The rows are grouped in 3 ways, from coarse to fine. Each group lies inside one group of the grouping before and may be the whole of it. The rows also spread widely along 12 directions, which tell nothing about the answers.
Known rows, each followed by its group in each grouping:
[  2  10  27  -2 -12 -16   5  10 -12   3  25   3   8   0   1  16 -18 -16
   7   2   0  -8  18  -3  -6 -30  -7 -23  10] | z_696 Ren rigi
[-22 -52   5  -5  -9  -4   4 -11  25   3  20  35   5 -18   4  -2 -16  -5
  11 -10   4  -9   4 -21   6  -8 -15   3  -3] | z_924 gebi gim
[ -6 -25  15 -14  -9  20 -10 -17   8  -2  -1   9 -15   4   3  29 -39  16
  -2  15  17 -26 -19 -14  14  11 -19 -22 -13] | z_696 Tukem Lof
[ 11  20 -24   2 -22 -20  12  -3  -6   2   8  11  -3  18  -9  15 -20   6
 -12  11 -14   0  -4  23   5  30  -8  15 -11] | z_696 Tukem sote
[-17 -28   6  -8 -22  11   2  -4  26  15  15 -12   7  17 -11  13 -27  18
  -5  11  -2  -3 -14  16  -3   1  -9  22 -19] | z_696 Reru zap
[-16 -39   3 -27  21   8  -3   5  42  15  34  22  24   9   3   5  -2  10
   4 -22  22 -14  20  -1   1 -16   3  19   9] | z_924 beni pov
[ 23  13 -24  30 -13 -12  18 -19 -34  -3   4 -15   1  19 -11  -8  -3  15
 -31  25   7 -29  -5   8 -12 -17  -8  28 -16] | z_696 fasad pivil
[ -8 -12 -17   8 -17   4 -14   8  27  -1  -3 -12  10  10 -18  -4  -6  15
  10  -3  -8 -11   2  25   8  22   6  21   0] | z_924 beni dop
[  2  -6  12  19 -20  23 -22  15   7   1  -5   0  14  -4 -14  -6 -21  13
  27 -27  -6 -28   3  29   8   7  30   5  18] | z_924 Zez pumob
[ 10  14 -14  13   2   2   3   3  -7  -9   0 -12  16   4 -13 -22   8  21
  -6  -4  -3 -19   4  17  -7   4   8  27  -1] | z_924 gebi Vapo
[-13 -15   0   7   0  19   6 -17  10   2  24  38  32   6  -8   1 -28  14
   7 -16 -20   9  16  24   3  26  28  30  -7] | z_696 Reru kope
[ 18   5 -43  12 -25 -11  -6 -23 -47 -11 -10  11 -13  13  16  22   2   7
  -9  50 -33  -6  12 -16  -5  22 -25  16 -15] | z_696 Reru Fosu
[  6   9   2  19  -9  -6   6  -2  -2   4  35  14   7  11 -14   9 -20  -5
   0  -5   2  -8  19  26   7  -3   7  10   0] | z_924 gebi reg
[  8   3 -19  -8   1 -34  -1  -2   4 -18   2  -3   3  11  -7   6   9 -10
   0  18  12 -18  23 -10  -4  10 -26 -31   6] | z_924 Zez buk
[ -2 -12 -14   8  -1  22 -13 -12  18   6  12   9  -4  20  -9  10 -16  23
  -5   2  12 -27   0  23  21  17  10  23  -4] | z_924 zolal pupo
[ -5   3   4  -6   3  18   7  -2  -4  14   6  -3  -7  -1   6 -10 -10  31
  -9   6  -9   5 -20   2  11  -2  -4  40 -16] | z_696 Tukem zem
[-10  -2  12  -6 -15   5   1   3  -8  18  20 -11 -12   5   6  12 -13  15
  -4  20 -14  11  -4  -2   1 -15 -14  30 -18] | z_924 zolal sisa
[  3 -22  -2 -22 -13  -7   8 -14  -7 -10  -3   0  24  14  -2  21 -16  15
 -13  12  13 -25   0 -13 -41   2 -19 -16 -12] | z_696 Reru kope
[ -3   6 -23  -4  -4 -12  -6   9  22   9  19  -9   2  28 -10   8   9   8
  -5  12  -6   0  18  24   8  13  -6  27  -1] | z_924 zolal pupo
[  5  10 -14   8 -14  -6  14  -7 -25  -6 -13 -10  10  -2  -8 -18   0  29
 -13   5 -15  -9 -14   2 -24   6  -3  32 -17] | z_924 zolal sisa
[  3   2  -7   3  20  -7  10   6  16   6  28  15  16   5  -8 -17   4   5
  -2 -21  19 -19  14  14  10 -18  12  22  12] | z_924 beni pov
[  1 -10   0   0  -3   9  -4   9   3  18  18   8   0   2   5  -3  -6  12
   4  -9   3 -18   1   8   8 -17   4  29   5] | z_924 Zez pumob
[  6  21   5  19   0  -9  -4  -1 -13 -19  -5  -9  -4 -11  -5 -15   3  -5
   8  15 -12  -2  14  -9  17  -2  -4 -17   5] | z_696 fasad pivil
[ -1  -8 -10  11  -9  17 -15  -7 -13 -10 -16   1  13  -7   0 -12   0  19
  11   5 -30  -5   8  -3  -1  16  10  21  -2] | z_696 fasad pivil
[ -3 -21  -6  34  -6  -5   6 -23  14 -12  13  23  29   7 -22  -9 -19  -9
   5  -3  -2 -16  25  18   7  11  15   2   5] | z_696 Tukem sote
[  1  -1  -1   1 -34   1  -8  -2  14   0  -9 -17 -17  20 -19  23 -38  14
  -5  14   9 -23 -27  22  13  26 -14 -14 -13] | z_696 Tukem zem
[-17 -21  11  13 -16  17  -8  -9  12  -5   4  -6   3  -9 -14  -5 -22  14
  13   4 -14   1  -2   6   7  11  -1  12 -14] | z_924 gebi reg
[  0 -11 -18  19 -34 -19 -16  19  26  -4  -9 -12   2  12 -24  -5   1  -8
  13  -4   0 -34   5  26  10   6   1  -1  20] | z_924 zolal sisa
[  0  14   1   6  -1 -12   7  -4  -8  -4  17  -2  16   9  -7   3  -2  -2
  -1  11 -15   6  22   7  -5  -2  -1   4  -2] | z_696 Ren rigi
[  1  17  12 -15  15  -6  -6  16  24   0  15 -11  -7  12  -8   4  -2  -1
  -4   0  25 -15   6   5  24  -8  -7 -22  12] | z_696 fasad pivil
[ -5 -17   7  23 -20  21 -18   2  18  -3  -6 -33  -5   5 -23  -8 -16  17
   6   4  11 -34 -13  22  11  -5   1  10  -5] | z_924 gebi reg
[-18 -46  15  19 -18   5  -5 -15  24  -4  23   9  27   2 -16  10 -29  -6
  17  -4   3 -14  24   7  -1  -8   7  -5   0] | z_924 beni pov
[ -2 -19   1 -16 -22 -21  11   7   9  23  34   8  -2  15   2  24 -20  -2
  -7   3  15 -13   0   2  -9 -21 -22   9  -5] | z_924 Zez pumob
[-14 -17  16   0   6  -5   9 -21  -9  -4  14 -10  -6  -9   5  -2  -7   5
  -3  33   0   9   6 -31  -2 -19 -31  -4 -23] | z_924 Zez buk
[  3 -10 -22   5 -11 -14 -14   1   3 -21 -13   1  18   0  -7  -3   9   0
  15   3 -11 -17  24  -4  -9  18  -4  -8  11] | z_924 beni dop

New rows, each followed by its group in each grouping:
[ -4  16  -9  -7  10  23 -17  -7   5   6  12   6 -24  13   6  17 -10  20
  -2  18  -8   1  -2  10  38  24  -1  16  -9] | z_696 Ren rigi
[-18 -41   6   1  -9  29 -16 -14  11   1   2  13  15  -8   1   2 -21  21
  20  -3 -14  -5   7  -4   1  17   8  15  -6] | z_924 Zez pumob
[ 17  55  -2   0  -6 -28  41 -20 -47 -12  31   3  26  16 -17  21 -25  14
 -25  13 -24  34  22  22 -43  33  -5   9 -35] | z_924 gebi reg
[-11  -3  21  41 -13 -16  23 -15  -4   8  42  -1   4  -3 -17 -12 -25 -15
   1  13  -6  12  15  14  13 -31  -4  13 -15] | z_924 Zez buk
[-23 -24   0   3 -16  14   9  -5  24  20  20 -14  21  14 -15  -8 -15  24
  -4   6 -23  18  -5  26  -5   2   4  57 -24] | z_696 Reru zap
[  1   3 -14  -8  -8   8 -21  13  13   8  -6 -23 -23  16  -1   7   3  16
  -2  18   5 -27 -13   8  21  -2 -14  11   1] | z_696 Ren rigi
[  2  -1  -7   7 -18 -14  11  -4 -11   1  20   1   7   8  -5   7  -9   3
  -7  12 -10  -2  12   7 -11  -3 -11  19 -13] | z_924 gebi Vapo
[ -4 -17  -7  37 -21  22 -20  -4  -9  11  11  -4  -4   8  -2  -4  -4  11
  10  15 -22 -15  14  15  18 -15  13  49   0] | z_924 zolal sisa
[ -4 -17 -15 -14 -19  -5  -5   7  20  -2  -9  -1  21   8 -15   2 -10  19
   9 -13  -5 -14  -2  14 -18  30   0   8   0] | z_924 Zez pumob
[  3  -5   3   1  12   4   2  -9  -8   5  30  23   6   5   7   9  -9   3
   1   2   6  -9  23  -4   6 -10   2   8   2] | z_924 Zez pumob
[-11 -13  -4   5  -7   6 -32   7  31 -11 -17 -22 -18   3 -11  -2   6   5
  15  17   5 -24   2  -2  31  11 -12 -15  10] | z_924 zolal sisa
[-11 -24  13 -18  -8  17 -20   8  32  18  18 -12  -9  25   1  29 -20  10
   2  12  13 -15   0   9  17  -6 -13   4  -1] | z_696 Tukem zem
[  4  19 -12  47  27  -3   1 -28 -10 -20  17   1  -3   4 -11 -23  14 -10
  -5  31  -4  -6  32   2  36  -8   3   5  -1] | z_696 Ren rigi
[ -6  -9 -11  -1 -13  18 -19   7  -6  13   4   9   1   2  12   5   0  15
  14   5 -37   2   8   5  10   6   7  41   2] | z_696 Ren rigi
[-14 -21   5 -24  11  21 -17  14  36  -1  -3  -9  11   1  -8  -8   3  27
   9 -17   9 -17   0   5   2  11   2  12   3] | z_924 gebi gim
[ -5  -6   4  17  -6  11   1  -2  30  -1  11   7  16   9 -27 -10 -26   8
   4 -19  12 -24  -5  36  19   9  22   4   6] | z_696 Reru zap
[ -1 -11   1  -3  -1  13  -4  -6  -6   7  10 -11  -2  13   4   8  -5  25
 -11  16   9 -18  -1  -4  -6 -13  -9  21 -11] | z_924 zolal pupo
[  8  -4 -35  52   2  12 -26 -23 -13 -20 -14   6 -27  -2   2 -24  17  -4
   7  40 -12 -30  12  -6  53   0  -1  15   5] | z_696 Reru kope
[  3  21 -22  -8   5 -19  10  -6  23 -16  -7  13  -9   6 -22  -3 -13  14
 -14  -8  23 -20 -18  14  20  45  -6 -18  -2] | z_924 zolal sisa
[ -4  -7  15   0   7  36 -30   3  13  -9   0 -20   0   5  -6   3  -7  22
  11   2  11 -28   9   8  14   2   7  -2   4] | z_924 gebi Vapo
[  2  -8  -4  -2 -13  -1  -9  -1   0  -8  -8   2   0  -1  -1   4 -10   6
   4   5  -2 -19   0  -8   5   7  -6 -10   3] | z_696 fasad pivil
[  9  26 -22   6  -6  -7 -20  20   6  10  16   1 -20  23   0  13  10  -1
   4   9  -6 -13  18  26  35   6   1  20  17] | z_924 zolal sisa
[  0 -12   1  23  -9  16   0 -15   1   0   5  -8   0   6 -11  -7 -18  14
  -7  13   9 -27 -11  10  12 -12   1  13  -9] | z_696 Reru zap
[ -7   0 -19 -29 -11  14 -19   8  24  10  -9 -13 -17  19  -2  21 -10  30
  -3  11  -4 -11 -23  13  16  33 -13  15 -11] | z_696 Ren rigi
[  3  -7  -9  17  -7  -2   6  -3   7   1   5  18  14  -1 -13 -15 -12   6
  -1 -18   7 -33  -6  15   7  -6  14  12   9] | z_696 Ren rigi
[-20 -39   7 -29 -20 -14  20 -12  19  -2  -5  13  20  -9  -3   3 -26  15
  -3  -3  -3   5 -20 -22 -27  16 -26  -6 -21] | z_696 Tukem zem
[  6  21  -4  -3  12   8  -7  16  16   1  11   9  23  13 -12  -8   0  10
   8 -21  -5 -10  17  34  12  15  27  13  19] | z_696 Reru zap
[  6  -8   0   9  35  26  -2 -22   1  -7  13  18   1   3   5 -13  -2  16
 -11   5  29 -35   5  -9  26 -18   7   5   5] | z_696 Reru zap
[ -7  12 -17   0  15  21 -24   4  11  -9 -23 -31  -9   2  -4 -24  24  28
   5  20 -18  -5  -5   2  24  17  -2  22  -2] | z_696 Ren rigi
[ -6 -18 -14  17 -36  15 -18  11  19  19   4 -13  -5  17 -12   3 -15  15
   6   3 -17 -14  -9  33  19   4   8  44  -3] | z_696 fasad pivil
[ -4  16  -4 -12  17  22 -20  23  -2   8  -6 -13  -4  -6  13 -22  28  29
  10   0 -25   4   5  -1  13  -1   7  45   9] | z_924 zolal sisa
[-16  -6  31  45 -15   3  13 -14   6  -6  15  -7 -13 -28 -20 -29 -32  -5
   7   4   2  -4 -15   4  32 -21  -2  -1 -16] | z_924 gebi Vapo
[  7   1 -12   4   8  11 -10  -5  -4  -2  11   7  11  17  -1   6   2  17
  -2   2   4 -22  21  10   0   7  10  17   6] | z_924 zolal pupo
[ 18  13 -34  14   4  -4   1 -19 -10 -24 -25  13  -1   4  -9 -14  -1  19
 -11   8   5 -32  -9   2  12  36  -1  -3   0] | z_696 Tukem zem
[ 10  14  -3   3   7   4 -14  10 -14   7  15 -23 -13  14   9   4  14   8
   0  26  -1 -11  18  -1  10 -22 -11  19   2] | z_924 Zez pumob
[-13 -14  19 -21  -5   8 -34  33  25   8   0  -5  -9  -6  16   6   9  -8
  34   4 -16  -1  17 -13  26 -12 -12 -11  26] | z_696 Tukem zem
[-11   6   9  23  -8  21  -6  -3   8  20  38  -8  -3  24 -14  11 -22  14
  -2  12 -14  11  13  41  24  -1  16  47 -12] | z_924 zolal sisa
[ -3 -24  -6 -11  -9  -1   5  -6  14  -3 -13  -2   8  -3  -8 -11 -11  22
 -10  -7  15 -28 -24  -9  -9   2 -10   2  -7] | z_696 fasad pivil
[  4  -3 -26  23   1 -13  -2 -24 -18 -16   0  -5  -5   2  -1 -10  12   1
  -1  37 -12  -5  21 -14   8   6 -20   8 -11] | z_924 Zez buk
[  5  -3 -27  21 -22   9 -11  -8   7  -9 -24   3  -1   6 -18  -8 -15  20
   4   2 -13 -26 -17  24  18  39   7  19  -2] | z_696 Tukem Lof
[ 16  15  -3  10   4   1   6 -33 -37 -12  22  32 -13  12  11  31 -28   0
 -16  30   9 -15  14 -11  13   5 -10 -19 -12] | z_696 Reru kope
[ -6  -2  12  14 -22  20 -11   1  20   3  -8 -22 -19   2 -18  -3 -33  18
   3   7  10 -27 -35  22  30   4   1  -4  -8] | z_696 Reru zap
[  3  19   8  16 -17 -22   7  -3 -21 -11  12  -1   6   1  -8   7 -11  -9
   4  15 -16   5  22   1  -6   0  -7 -13  -2] | z_924 zolal sisa
[-26 -19   0 -26 -19 -11 -10  28  55  12 -11 -27 -26 -14  -8 -14  -3  11
  12   1   2   0 -37  -4  29   3 -31   3  -7] | z_924 beni pov
[-12  -2 -38 -20  11  -6  -7  -6  30   3  -6 -19 -29  17  -2  -3  16  23
 -18  34   2  -2 -21  -5  29  25 -34  22 -21] | z_696 Ren rigi
[ -7   0 -10   3  -1  -4   1   1   9 -10 -10 -19  20   0 -13 -23  12  15
   1   5 -20   5   8   3  -6  12  -1  17  -5] | z_696 fasad pivil
[-30 -32  -1 -13  -9  12 -12   0  42  14  10 -28  -5  14  -8   2  -4  18
   0  24 -14  18  -4   2  16   7 -20  29 -22] | z_696 fasad pivil
[  8   5 -18   7 -56 -70  51   3 -11   4   6  12  24   1 -24  -5 -25 -14
 -16  -5 -19   2 -18  15 -39   4 -23   9 -14] | z_696 Tukem Lof
[-15  -9  19  15  -9  21 -13 -12   9  -3   9  -6 -15   0  -5   7 -29   5
   8  23  -5  -1  -3   3  31   2  -4  -6 -12] | z_696 Reru kope
[ -2 -16   3  11 -11  -7   1  -5   5 -13  -2   3  18  -1 -10  -9  -7  -3
   6   3   2 -22   7  -2  -6  -9  -2 -11   5] | z_696 Reru kope
[  4  18 -11 -22  -3  19 -27  11  36  -3 -13 -29 -27  35 -17  26 -18  28
  -8  14  29 -35 -25  32  33  39  -8 -17  -4] | z_696 Reru kope
[ -2  -5   9 -19 -28   5 -33  38  26   3  -6 -18  -2   6 -10  16  -9   5
  25 -15  -1 -25   0  18   3   9  -2 -13  19] | z_924 gebi reg
[ -4 -11   4   2  -8   8  11 -14  -5   5  12  -5   1   9  -4   3 -22  20
 -16  16   6 -12 -15   3  -4 -10 -10  19 -23] | z_696 Reru kope
[  1   1   9  -6 -18  17   1  -1 -12   9  -4  10 -12 -10   8   6 -32  24
   0  -1  -5 -13 -31  -1   7   3  -3  10 -10] | z_696 Reru Fosu
[ 20  14 -13  44   3   8 -11 -14 -26   0  20  11 -16  15   4   2  -1  -8
  -4  28   0 -27  25  10  38 -20   6  19   9] | z_696 Tukem sote
[  4   8   5  -3   1  -3 -23  41  17  -1  -4  -1  -9 -16   2 -22  18  -5
  26 -24   2 -29   6   3  25 -18   4  -4  35] | z_924 gebi gim
[ 12  18   3  27  -9   7   3 -15 -31  -6  13  39   1  -9   1   5 -29   6
   7  -7 -10 -12  11   9  15  11  21   3   4] | z_924 zolal pupo
[  5   9 -23  20  18   0 -14 -14   2 -15   3   0 -11   8  -5 -10  12   1
   4  24   2 -14  23   2  33  14  -5   0   3] | z_924 Zez buk
[  1  13   2  38  -9  19   2 -19  -7   9  27  15 -14   8 -12   5 -35   7
  -5   7  -2 -12  -5  31  40   2  17  22  -9] | z_696 Ren rigi
[ -6   0  19  27 -23  12  16 -25 -19  -8  -4 -11   4 -12 -15 -11 -37  19
  -5  17 -13   0 -23   4  -3   2  -1   5 -28] | z_696 Reru zap
[-19   8  10 -21   2  13   3  -1  32  14  18  -6 -21  10  -6  12 -29  23
 -10  12   2  16 -25  15  29  23 -13  10 -23] | z_696 Reru Fosu
[ -1  13 -24  -8 -15 -19  -3  29  20   3  -9  -8  19   5 -15 -19  16   8
  10 -17 -27  -2   0  26  -5  18   6  28  13] | z_696 Ren rigi
[-14  -2  19 -36   5  17   2   1   8  -1  -7  -4   4 -11   7   2 -17  31
   0   1  -6   9 -21 -15  -8  15 -13  -3 -16] | z_696 Reru Fosu
[  4  -2 -23   5 -10   7   8 -11 -21   6   0  19  14   4   5  -7  -5  27
  -6   3 -32   6  -2   8  -7  19   7  53 -13] | z_696 Tukem zem
[  0   8  -3  37 -27  -3  -6 -12 -17 -16 -12   5  -5 -13  -8  -9 -17  -4
  17  18 -36   5   4   4  23  22   1  -2  -4] | z_696 Tukem zem
[  4  17  -7  -1 -14  -5   6   7 -14 -10 -13  -9  12  -8 -11 -15  -3  24
   3  -7 -24   1  -6   9 -18  23   0  19 -10] | z_924 gebi gim
[-25 -22   7   9 -26  15  -7  -9   6   7  15  -1   8  -5  -5  10 -27  14
  19  12 -41  29   9   9   5  19   1  32 -23] | z_924 beni pov
[ -8 -26 -13  30  -9  19  -4 -10  10  -3 -16  -4  13  -9 -15 -40   2  29
   3  -9  -5 -29 -14   9   2  -2  16  43  -3] | z_924 zolal pupo
[  1 -15   2  12  -2   8 -13 -10  -7 -10   6 -21   3   8  -4   3   4   8
   0  25   4 -21  19  -8  -8 -16 -14   4  -6] | z_924 gebi reg
[-24 -17  11   6  -8  -5  10 -15  27  -6  13  -2   2  -9 -17  -5 -25   5
   4   7   0  13  -5  -1  14  12 -13  -5 -20] | z_924 beni dop
[  4   3 -35  10  -2 -13   0 -19  -5 -17   2 -13  14  26 -11   2  14   6
 -11  40 -20   3  28   5  -7  24 -14  14 -14] | z_696 Reru zap
[-20 -42 -15 -44  -7  11 -13   2  43  18  13  40  -2   8  11  29 -21  15
   6 -14   3 -12 -11  -5  14  27  -8  11   0] | z_696 Ren rigi
[  3  16 -12  32 -36  -3  -2   6 -21  -3 -22 -15 -13 -16  -7 -26  -6  10
  10  16 -39  -2 -21  11  14   6  -2  26  -7] | z_696 Reru Fosu
[ -6  14  25  -5   2   8   5   4   5  -4  -6  -8   0 -14  -8 -15 -21  16
   3  -5  -1  -2 -18   2  12   5  -1  -9  -5] | z_696 Tukem sote
[ -3  27 -15 -22  17  11  -1   6  22   9  14  11  -1  17  -6   5  -8  27
  -7 -11  -4   4  -7  30  24  38  12  25  -4] | z_696 Ren rigi
[ -4 -11 -25  24   2  -2 -27 -13   9 -24 -11  -6  -2   7  -7  -8  21  -4
  13  30 -13 -14  33  -8  23  18  -7  -3   9] | z_924 zolal sisa
[ -2 -10  -8  -1 -12   6  -3   7  20   2  -3   6  22   6 -13 -10 -11  15
   7 -17  -4 -21  -6  21  -1  12  14  16   8] | z_696 Reru zap
[  2   1  -6   9 -10  10   0 -27 -10 -19 -11  13   3   0 -11  10 -31  18
  -3   8  -2 -19 -10   2   4  34   2 -15 -15] | z_696 Ren rigi
[-10 -39  16 -24 -24  21  10 -16   2  10   3  18  27   5  -1  23 -49  36
  -6 -14   2 -14 -24   1 -33  14  -1  13 -22] | z_696 Tukem zem
[ -8 -13  -3  34   6  11  -8  -7  25  -2   8  -8   0   3 -18 -28   0   2
   3   4   7 -19   6  14  36 -13  10  17   4] | z_696 fasad pivil
[ -4  -6 -19  17  -2 -23  10 -32 -15 -23   8   8  25   7  -7   2   5  -9
  -3  33 -27  12  39 -14 -16  15 -14  -4 -14] | z_696 Ren rigi
[ 16  34   5  51  10  -4  16 -33 -34 -10  35  10 -17   6 -10   1 -24  -7
 -12  28  10  -5  19  13  34  -8   3  -4 -12] | z_924 Zez pumob
[  1  -3 -11   8  -3  -9  -5   1  12  -5   7 -14  -1  10 -12   0   0   4
  -1  11  11 -20   9   7  10  -4  -9   1   0] | z_924 beni pov
[-15 -36 -13 -15  -5  -3   8 -18  25   0   7  23   8   4   0   5 -16  10
  -7   6   5  -9  -8 -11   1  14 -17   5 -12] | z_696 Reru Fosu
[  8  -1 -18  33 -22 -10   3   0   5  -4 -13  -5  -2  -2 -21 -28  -6   5
  -3  -7   7 -45 -23  20  13  -9   6  12   7] | z_696 Ren rigi
[ 11   5   4  14  10 -17   5   6   7 -12  13  12  29   6 -13 -14   4 -15
   5 -14  12 -28  31  10  -1 -17  12 -14  27] | z_696 Tukem sote
[  0  -2  16  -3  26  18 -14   2  -6   6  29  33  -3 -11  21   1  -2  -2
  19  -7   2  -8  29 -13  29 -20   9   3  18] | z_924 Zez buk
[  6   0 -34   1  -8 -12  -8   9  31  -7 -20 -18  -2  15 -25 -17   4  17
  -2  -7  19 -40 -17  24  11  27  -5   3   6] | z_924 Zez buk
[  9  26  -3   7 -17 -33  27  -4 -18  -2  17   9  11   4 -12   4 -18  -7
 -10   3  -9   0   3  11 -12   1  -7  -3  -7] | z_696 Ren rigi
